There are 4 nested groupings, the coarsest first. Each group lies inside one group of the grouping before and may be the whole of it. The rows also spread widely along 15 directions, which tell nothing about the answers.
In the rows, zero is written as 128.
Some rows, each with its group in each grouping after it:
[114 135 124 135 127 131 138 128 145 116 137 121 135 129 152 118 140  89
 115 132 127 129 122 119 131 134 101 143 137 123 148 110 121 112 162 104
 132 144] : z327 z796 z678 z835
[113 122 104 139 116 124 119  87 122  92 144 120 151 109 145 116 153 123
 102 133 144  85 155 162 135 119 132 118 101 154 146 145 144 133 156 109
 154 112] : z830 z919 z824 z701
[131 136 133 106 140 124 160  88 113 134 109 145 117 153 148 111 107 106
 114 174 129 118 143 144 139  91 123 124 124 132 139 120 134 142 102 177
 100 110] : z327 z260 z14 z380
[157 133 142 110 165 102 163 143 122 132 151 116 124 128 170 158 124 112
 130 140 145  85 161  93 100 165 133 134 125 121 115 152 131 156 125 136
 143  79] : z327 z796 z98 z859
[120 120 155 142 151 158 123 152 110 106 126  96 139 105 158 120 124 104
 102 107 115  90 133 167 121 164 153 103 114 182 109 110 158 141 179 130
 151 157] : z830 z916 z320 z236
[118 136 147 145 140 107 134  85 123 120 141 138 148 136 105 147 133 143
 111 131 107 110 151 149 116 111  97 117 137 136  95 114 122 117 129 126
 149 124] : z327 z3 z171 z881
[188 126 162 115 161 135 183 105 129 124 131 109 136  96 185  88 108  88
 104 115 112 171 149 138 143 122  58 184 157 109 155 157  61 104 164 113
 177 108] : z327 z260 z14 z558
[132 112 131 114 118 153 113 129 138 116 115 128 119 126 156 130  94 104
 138 108 110 144 115 148 132 132 128 138 145 101 145 111 113 120 160 142
 139 148] : z327 z3 z659 z807
[167 138 133 123 167 121 196 133 137 187  97  99 146 161 181  83 100  99
 122 124  97 169 107  84  96 108 116 144 145  99 142 102 110 143 143 173
 104 113] : z830 z916 z414 z794
[100 109 117 148 110 136 169 128 148 166 142 129 111 137 123 100 125  95
 112 136 116 119 145 123 116  92 106 100 139 136 169 106 123 113 145  97
 125 147] : z830 z916 z709 z398
[ 98 126 160 108 144 136 132 115 108 141 121 122 108 120 113 108  93 144
 103 149 123 125 137 131 167  49 118 137 137 129 101 121 122 142  67 155
 123 138] : z327 z796 z98 z38
[ 60 123 119 120  53 142  82 198 160 100 129 125 126 100  96 183 137  59
 117 132 146 116 129 124 139 144 109  88 153 126 164 123 145  97 165  64
 141 187] : z327 z3 z829 z742
[ 77 108 141 118  62 149  79 139 145 123 120 111 101 119 122 124 151 126
 142 132 136 103 129 119 148 118 126 100 133 159 140 102 160 124 149  90
 129 163] : z830 z812 z844 z661
[105  92 146 136 141 162 161 145 126 135 152 155  81 116 125 109  83  94
 119 120  99 116 152 160 131 111 120 111 154 135 158 121 109 115 142 102
 157 160] : z327 z3 z659 z978
[121 111 154 121 141 159 200 230 155 170 136 104  89 123 170 128  69  30
 104 123 128 144 107 107 101 156 133 122 154  88 152 111 101 126 150 131
 116 173] : z327 z796 z98 z859
[ 84 123  85 135 104 147 126 138 142 125 128 123 144 120 128 114 109  82
  82 134 132 124 135 153 154  70 117 124 130 109 173 124 118 112 137 117
 122 158] : z327 z796 z678 z835
[124 156 119 100 134 138  85  98 110  66  99 169 128 125 125 133 128  96
 148 155 130 137 114 137 168 135 131 148 135 131 163 117 149 119 127 138
 127 136] : z327 z3 z829 z742
[101 130 128 142 140 122 162 103 137 111 168 146 110 125 128 102 127 102
 118 136 125 146 119 129 133 119 106 160 134 107 139 121 103 107 131 109
 153 133] : z327 z260 z14 z558
[104 106 102 140 140 151 173 134 129 142 128 130 121 126 138  83  79  80
  89 122 110 148 122 161 128  82 136 126 132 106 171 127 111 127 138 150
 132 143] : z830 z916 z414 z794
[154 130 133 120 131 147 156 106 137 133  91 136 127 143 158  91 105  77
 124 134 104 169 109 148 134 123  98 136 150 117 176 103 109 110 167 145
 111 144] : z830 z919 z824 z701
[ 98 157  92 114 165 120 127 140 122 121  85 122 172 163 160 102 116  82
  95 154  93 140 131 138 165  76  67 110 145 154 165 122 137 145 143 163
  79 125] : z830 z916 z414 z794
[111  96 176 129 136 120 187 152 131 139 139 103 109 120 168 123 124  96
 100 135 114  93 161 130  92 136  99  92 142 158 115 146 137 154 158 116
 149 123] : z327 z3 z829 z742
[105 111 116 129 139 137 151 119 111 100 133 154 117 108 114 112 103  95
 106 140 130 121 135 145 127 115 156 138 134 116 151 149 144 138 126 135
 159 124] : z327 z796 z678 z835
[161 151 116 130 142 159 105 156 112 148 131 141 139 105  91 149 105 115
 143 107 127 108 147 110 141 133 172 125 133 130 160 102 127  98 118  97
 156 153] : z830 z916 z320 z236
[124 131  83 120 165 145 104 147 111 114 118 127 168 116 144 119  81 119
 109  99  94 124 148 144 159  78 128 137 146 113 158 146 111 138 133 137
 149 127] : z327 z3 z659 z807
[ 99 122 142 137  92 111 156 157 148 108 148 128 129 103  90 169 122  73
 110 129 147 148 105 116  78 176 149 128 144  83 112 134 136 110 153 117
 171 143] : z327 z260 z14 z558
[112 134 183 111 160 103 158  99 121 116 148 114  97 143 178 121 154 131
 123 169 142  90 140 113 136 137  92 137 113 163  85 123 142 158 111 143
 115 101] : z327 z796 z678 z835
[ 89 117  93 138 138 165 117 168 117 109 145 144 118 122 134 129  97  80
 106 128 127  71 145 177 144 130 169  84 113 156 170 119 152 133 145 120
 122 160] : z830 z919 z824 z701
[140 124 139 140 161 200 146 184 100 146 111 148 119 100 106 108  66  74
 109 111 107 109 131 144 132 123 199 116 151 140 165  90 140 112 135 113
 150 194] : z327 z796 z678 z835
[153 133 131 120 165 131 177 144 118 156 147 132 119 120 134 125  81 106
 123 125 130 129 134 105 112 121 165 152 132  87 132 130 107 130 100 148
 149 114] : z327 z260 z14 z558
[186 120 169 108 120 154 168 116 126 151  93 113 128  91 145 106  95  92
 114 124 133 165 127 124 120 112 138 157 144  96 146 125  99 110 137 136
 161 141] : z327 z3 z659 z978
[136 131 184 131 109 124 133  90 122 133 132  95 149  91 114 122 150 152
 102 127 133 121 152 125 131  97 105 141 135 146  84 123 119 111 129  97
 179 133] : z327 z260 z14 z558
[127 153 129 109 134 109 137 114 128 128 120 137 132 158 138 153 120 106
 127 164 137 117 128 122 126 129 126 123 124 119 120 108 136 133 111 167
  97 115] : z327 z260 z14 z380

New rows, each followed by its group in each grouping:
[117 148 148 138 131 106 100 108 118 126 150  98 157 127 127 162 166 164
 119 131 141  68 155 124 123 131 131 104 100 171  75 108 153 133 125 117
 139 116] : z830 z916 z414 z794
[116 135 124 110 157 120 124 170 132  98 159  88 144 103 181 148 101  99
 101 111 140 125 130 134 147 143 113 159 119 100 109 159  99 139 135 146
 150 112] : z327 z260 z14 z558
[ 86  99 156 136 164 149 190 178 119 145 156 119  91 113 142 106  77  85
  77 135 118  99 148 153 127  99 129 108 137 139 123 134 120 147 115 133
 136 153] : z327 z796 z98 z38
[158 124 100 140 170 155 160 100  95 109 118 136 165 107 150  93  81  99
  84 116 112 115 148 185 119 105 180 141 119 121 153 142 127 135 148 167
 163 118] : z327 z260 z14 z558
[ 98 106 120 131 108 124 157 132 135 157 159 117 120 101  97 116  96 135
 105 114 130 140 141 108 123  62 137 147 142  77 125 147  98 121  94 113
 175 125] : z327 z260 z14 z558
[135 153 124 122 140 146 106 108 130  95 131 129 125 127 151 133 115  90
 124 132 140 147 100 166 164 150 123 153 104 117 141  96 109 100 137 155
 113 151] : z830 z916 z320 z236
[ 82 127 161 144 121 119 178 119 117 162 129 108 129 100  73  84 132 135
  88 145 136 146 111  88 117  56 151 133 125 125  95 117 143 134  79 121
 156 146] : z830 z916 z414 z794
[131 125 132 118 121 129 137  91 139 135 116 138 119 158 167 112 138 114
 140 147 111 115 144 127 129 111  91 119 140 143 157 103 129 128 156 124
 112 128] : z327 z3 z659 z807
[150 130  84 110 111 133 131 128 143 160 112 139 134 180 180 146 120  93
 144 153 121  71 177 125 114 125 122  83 134 143 192 108 142 134 161 137
  84 109] : z327 z260 z14 z380
[125 129 142 136 123 133 131 111 119 136 111 120 151 108  95 109 123 129
 111 117 109 152 128 124 129  91 120 134 148 129 126 118 126 113 133 115
 163 140] : z830 z916 z414 z794
[161 112 163 135 110 161 129 102 112 130 107 154 123 105  90 130 113 112
 126 122 107 116 160 170 124 132 129  99 157 160 155 111 131  94 161  93
 169 154] : z830 z919 z824 z701
[106 125 147 112 133 127 176 146 137 140 129 114 115 115 149 116  94  73
  80 151 134 147 134 140 150  78  80 130 137 105 143 143  91 123 105 139
 118 140] : z327 z3 z829 z742
[132 137 147 109 162 105 182 179 142 116 131 121 129 138 189 154 124  38
 107 157 126 114 149 121 110 181  68 106 145 142 149 147 124 140 175 128
 114 116] : z327 z3 z659 z978
[131 125 102 107 106 148 111 124 129 107  98 136 134 135 151 125 109  92
 140 131 126 134 115 132 123 141 164 134 136 109 164 116 149 132 159 154
 128 131] : z327 z260 z14 z380
[ 91 135 135 136  96 112 129 166 169 134 134 107 140 128 115 139 154  99
 137 115 119 164  94  56 105 147  90 146 170  94 127 103 126 107 167  76
 147 156] : z327 z796 z678 z835
[141 122 132 132 126 140 150 114 130 146 132 133 133 120 122 112 107 115
 119 119 110 135 147 128 123 100 120 138 152 115 147 119 107 107 139 111
 158 135] : z327 z260 z14 z558
[206 137 137  99 161 156 133 173 116 130  85 123 156 110 172 140  93  69
 133 111 102 128 163 117 128 162 109 134 177 132 182 140 114 122 184 113
 153 123] : z327 z796 z98 z859
[ 70 122 189 139  97 142 107  89 132  79 164 124 100 106 127 152 153 106
  81 160 152  84 145 218 170 121  74  98 101 183  90  99 121  94 138  99
 133 182] : z327 z3 z659 z807
[134 149 141 149  99 121 122 117 153 131 128 101 162 118 116 137 161 113
 118 118 135 140 110 112 113 147 115 131 130 121 120  92 123  92 165  94
 143 154] : z830 z812 z844 z661
[142 121 116  98 145 111 133 131 124 118 138 144 102 147 158 167  97 116
 156 139 142 102 137 110 107 166 165 139 123  91 128 144 142 158 114 177
 125  80] : z327 z796 z678 z835
[ 98 138 123 138 129 113 106 103 131 114 144 150 130 152 115 144 152 145
 153 133 112  93 137 108 116 135 126 117 135 144 120  99 154 130 138 107
 138 128] : z327 z3 z171 z881
[ 80 118 130 119 105 114 141 123 140 142 151 113 109 121 113 119 110 141
 122 131 141 146 107  95 124  83 147 155 126  77  99 126 120 137  85 146
 144 125] : z327 z260 z14 z558
[144 109 155 123 114 160 161  54 111 153  69 159  95 154 124  58 118 122
 149 156 105 148 105 129 107  99 174 123 137 148 157  73 170 136 137 169
 117 142] : z830 z916 z414 z794
[ 77 129 134 160  82 143 139 128 160 134 169  97 128 103 109 138 126  84
  64 128 164 136 107 178 141  98 117 121  94 103 117  92  90  74 127 110
 128 189] : z830 z916 z414 z794
[107 151  87 140 144 118 120  96 118 108 138 142 170 144 113 149 101 116
  86 139 123 110 139 182 139  88 136 120 112 111 120 118 121 117 113 172
 116 126] : z327 z260 z14 z558
[106 129 125 124  72 124 122 141 150 156 140 109 132 120 102 157 129 122
 124 131 154 119 130  94 113 108 150 121 129  95 121 110 127 111 113 109
 140 143] : z327 z260 z14 z380
[117  95 176 122 124 142 148 145 129 163 202 102  64 102 159 152 116 131
 104 135 162  42 209 162 158 104  92  92  96 171 118 142  90 118  97  85
 146 123] : z830 z916 z414 z794
[100 112 109 119 130 128 131 171 127 127 164 136 111 108 122 157 101 109
 127 123 140  89 157 113 126 122 154 116 130 109 145 152 129 140 112 107
 159 123] : z327 z3 z659 z807
[112  99  99 130 103 127 130 128 140 139 136 137 119 138 121 144  94 117
 127 116 116 117 143 150 108 116 137 100 138 100 153 134 124 129 143 138
 135 119] : z830 z919 z824 z701
[138 130 120 128 104 135 125  84 124 122  73  95 188 108 129  99 122 108
  74 126 114 160 133 171 142  69  97 127 132 132 143 132 123 118 158 154
 139 136] : z830 z916 z320 z236
[ 96 121 131 137 118 164 139 136 112 126 117 130 143  93  88 108  83  89
  65 131 115 133 144 184 159  57 127 114 145 132 144 124 114 103 118 121
 152 176] : z327 z260 z14 z380
[138 113 177  97 109 136 139 136 140 167 119  84 105 120 157 147  91 112
 101 136 137 132 153 156 159  87  68 113 130 124 112 126  84 116 107 155
 107 132] : z830 z916 z709 z398
[142 129 149 110 139 102 166 105 116 140  92 115 145 114 114  90 118 137
 130 129 115 181 102  72 107 102 135 163 154  93 114 145 137 154 111 154
 159  96] : z830 z919 z824 z701
[118 128 134 127 106 123 151 116 131 126 143 122 129 109 133 150 129  90
  86 157 163  88 161 153 126 108 127 105 104 130 139 138 125 118 118 120
 134 131] : z327 z3 z829 z742
[122 143 126 128 118 135 120  96 135 128 117  88 161 121 160 115 119 126
  90 125 140 136 109 149 144  77 134 147 101 100 107 103 108 120 118 163
 116 146] : z327 z3 z829 z742
[117 124 151 126 190 169 156 185 112 132 176 142  78 125 168 118  88  84
 125 129 113  74 162 147 158 144 123 115 134 169 150 112 111 127 128  99
 134 153] : z327 z260 z14 z380
[137 114 149  97 132 146 129 167 125 129 112 133  96 122 136 160  75  79
 136 129 123 134 135 146 134 154 124 110 149 119 144 131 124 127 134 156
 125 132] : z830 z916 z709 z398
[118 109 103 154 133 165 166 140 138 108 136 136 138 110 151  80 105  54
  97 106  97 147 127 163 117 130 122 138 154 121 192 125 111 104 204  97
 168 161] : z327 z260 z14 z558
[ 77 116 158 121 118 149 144 186 117 152 108  95 112  94  95  96  98 116
 105 127 136 138  90  88 126  93 196 123 130 120 102 116 165 158  90 143
 140 167] : z830 z812 z844 z661
[115 152  92 129  90 110  71 109 136  94 106 116 181 130 104 173 143 121
 125 122 139 134 107 136 119 147 148 121 115 109 118 112 156 117 153 153
 130 130] : z830 z916 z320 z236
[117 104 147  93 119 123 171 149 131 113 120 103 107 106 191 118 120  69
 103 158 159 112 140 121 121 134 126 127 117 126 145 169 144 169 140 148
 136 107] : z327 z3 z659 z807
[140 115 209 107 103 136 163 114 116 152  88 139 103 113  95 136 113 103
 113 162 119 129 156 134 122 100  98  94 166 154 122 119 135 116 115 121
 142 149] : z327 z3 z829 z742
[146 117 120 126 178 118 171 159 109 119 123 177 136 142 112 155  72  76
 127 122  70 125 170 147  91 158 107 100 192 127 160 158 128 134 167 136
 161 102] : z327 z260 z14 z558
[150 115 120 147 145 130 142  68 111 148 124 119 160 127 139  83 131 162
 111 110  91 110 175 144 125  66 106 125 137 155 143 131 118 128 148 115
 164 102] : z830 z916 z414 z794
[150 124 150 139 152 137 117 105 107 118 117 131 152 124 128 124 135 149
 136 107  87  97 161 128 109 136 125 121 162 164 117 113 146 131 171 102
 172 124] : z327 z796 z98 z859
[ 84 139 162 117  91 132 113 140 137 125  85 119 134 135 102 147 124  98
 114 149 121 146  93 124 124 114 125 102 148 128 103  85 157 122 128 149
 104 178] : z327 z3 z829 z742
[ 49  82 114 144 118 146 144 203 138 120 170  92 116 102 163 134  99  85
  73 109 126  64 160 166 115 113 141  76 119 145 132 155 139 155 158 109
 149 153] : z327 z3 z829 z742
[157 134 156 118 100 136 141 125 148 155 129  85 140 110 160 152 117 104
  99 128 162 122 131 136 127 115 128 133 106  97 113 107  94 105 126 137
 127 147] : z327 z3 z659 z807
[113 126 145 130 146  94 205 132 141 156 143 112 118 136 142 102 123 101
 108 145 128 149 114  88 100 116 103 136 135 102 122 137 117 145 117 137
 127 108] : z830 z919 z824 z701
[143 106 153 117 100 150 137 101 136 142  71 140 131 145 136 112 108  97
 125 133  80 148 148 157 121  99  76  98 180 146 163 104 126 112 183 129
 127 152] : z327 z3 z659 z978
[127 140 113 116 153 129 155 157 110 121 147 164 104 100  94 128 105  82
 129 152 155 118 141  99 144 132 165 138 127 112 177 153 135 128  87 110
 152 116] : z830 z812 z844 z661
[117 103 153 129 147 139 174 125 128  99 131 107 123  99 180  87 114  84
  93 122 120 143 120 153 119 133 117 148 130 125 129 145 119 142 171 136
 164 133] : z327 z3 z659 z978
[138 120 134 111 141 101 136  93 140 146 173 162  70 179 150 171 115 149
 175 147 129  87 163 114 121 142 101 128 131 108 124 116 109 129 101 142
 109  82] : z327 z796 z678 z835
[102 120 144 119 118 122 143  94 117  90 126 143 107  87  93  88 133 113
 120 146 142 166 109 117 149 109 129 166 135 113 142 154 135 128 109 117
 174 120] : z830 z812 z844 z661
[146 127 128 139 131 152 140  58 113 119 114 149 128 118 124  69 138 134
 133 135 120 128 126 121 125 100 162 161 132 132 156 100 144 121 141 116
 159 136] : z327 z796 z98 z38
[132 130 146  93 125 135  97 131 134 103  94 101 140 134 173 154  92 100
 108 129 118 145 123 171 155 124  82 133 144 113 113 123 109 129 149 183
 104 134] : z327 z796 z98 z38
[157 134 156  89 106 119 127 171 135 140 111 101 127 126 155 207 111  88
 124 150 170  87 146 112  99 177 156 101 121 111 106 130 146 143 127 163
 112 114] : z327 z796 z98 z859
[ 92 118 106 120  89 121 120 149 127 133 147 122 130  93  93 161 116 121
 107 136 165  89 156 109 124  88 174 111 115 101 136 156 143 134  87 111
 159 124] : z327 z3 z829 z742
[136 135 125 138 141 124 171 104 138 166 134 120 128 130 128  88 123 120
 125 128 122 158 116  91 122  90 120 155 132  99 145 106 105 115 115 125
 132 126] : z830 z916 z709 z398
[ 98  83 121 123  95 119 121  92 154 149 150 103 104 164 184 135 117 164
 136 117 116  87 151 148 106  96 117 104 114 116 106 116 121 152 145 159
 114 107] : z327 z3 z659 z978
[183 129 147 103 149 159 170  69 114 133  59 124 134 138 193  70  98  67
  93 163 113 153 140 191 158  90  85 128 128 154 181 115 113 124 156 189
  90 125] : z830 z916 z709 z398
[126 110 181 103  75 140 112 127 131 105  91 121 116  97 104 154 114  93
 119 135 136 155 118 160 131 148 110 112 153 128 121 129 136 110 153 130
 151 152] : z830 z919 z824 z701
[158 148 125 119  91 137 110 105 148 107 148 103 147  84 146 170 124  93
 103 126 195 134 114 153 140 144 158 167  80  66 126 119  88  82 124 134
 147 144] : z327 z3 z659 z978
[157 139 158 124 135 150 108  95 107  96 107 151 134 106 101 135 117 119
 134 127 120 136 124 145 132 146 148 148 149 129 124 104 136 105 141 128
 163 148] : z327 z796 z98 z38
[123 105 160 110  99 128 146 124 158 135 179 128  60 118 149 158 111 103
 135 138 163 125 142 132 142 139  88 151 127  86 134 131  77  98 113 107
 140 126] : z327 z796 z678 z835
[130 118 151 128 116 148 132 113 121 116 106 111 139 106 139 112 128 109
 106 127 127 122 129 140 122 123 141 134 135 138 125 117 145 128 157 127
 153 145] : z327 z796 z678 z835
[100 125 104 136 131 153 115 169 150 145 151 104 138 118 150 119  93 107
 106  91 100 134 139 136 163  72  83 132 149 103 159 116  74 100 140  93
 135 167] : z327 z3 z829 z742
[178 143 132 118 154 128 125 115 107 102 115 111 176 115 160 166  99 108
  99 119 131 103 151 177 112 158 155 128 115 123 105 139 127 131 153 179
 148 105] : z327 z260 z14 z558
[109 161 111 130 166 112 134 147 144 128 150 126 142 166 166 126 133 104
 137 131 101 128 123  96 139 134  76 140 147 127 138  99 110 123 148 116
 106 129] : z327 z260 z14 z380
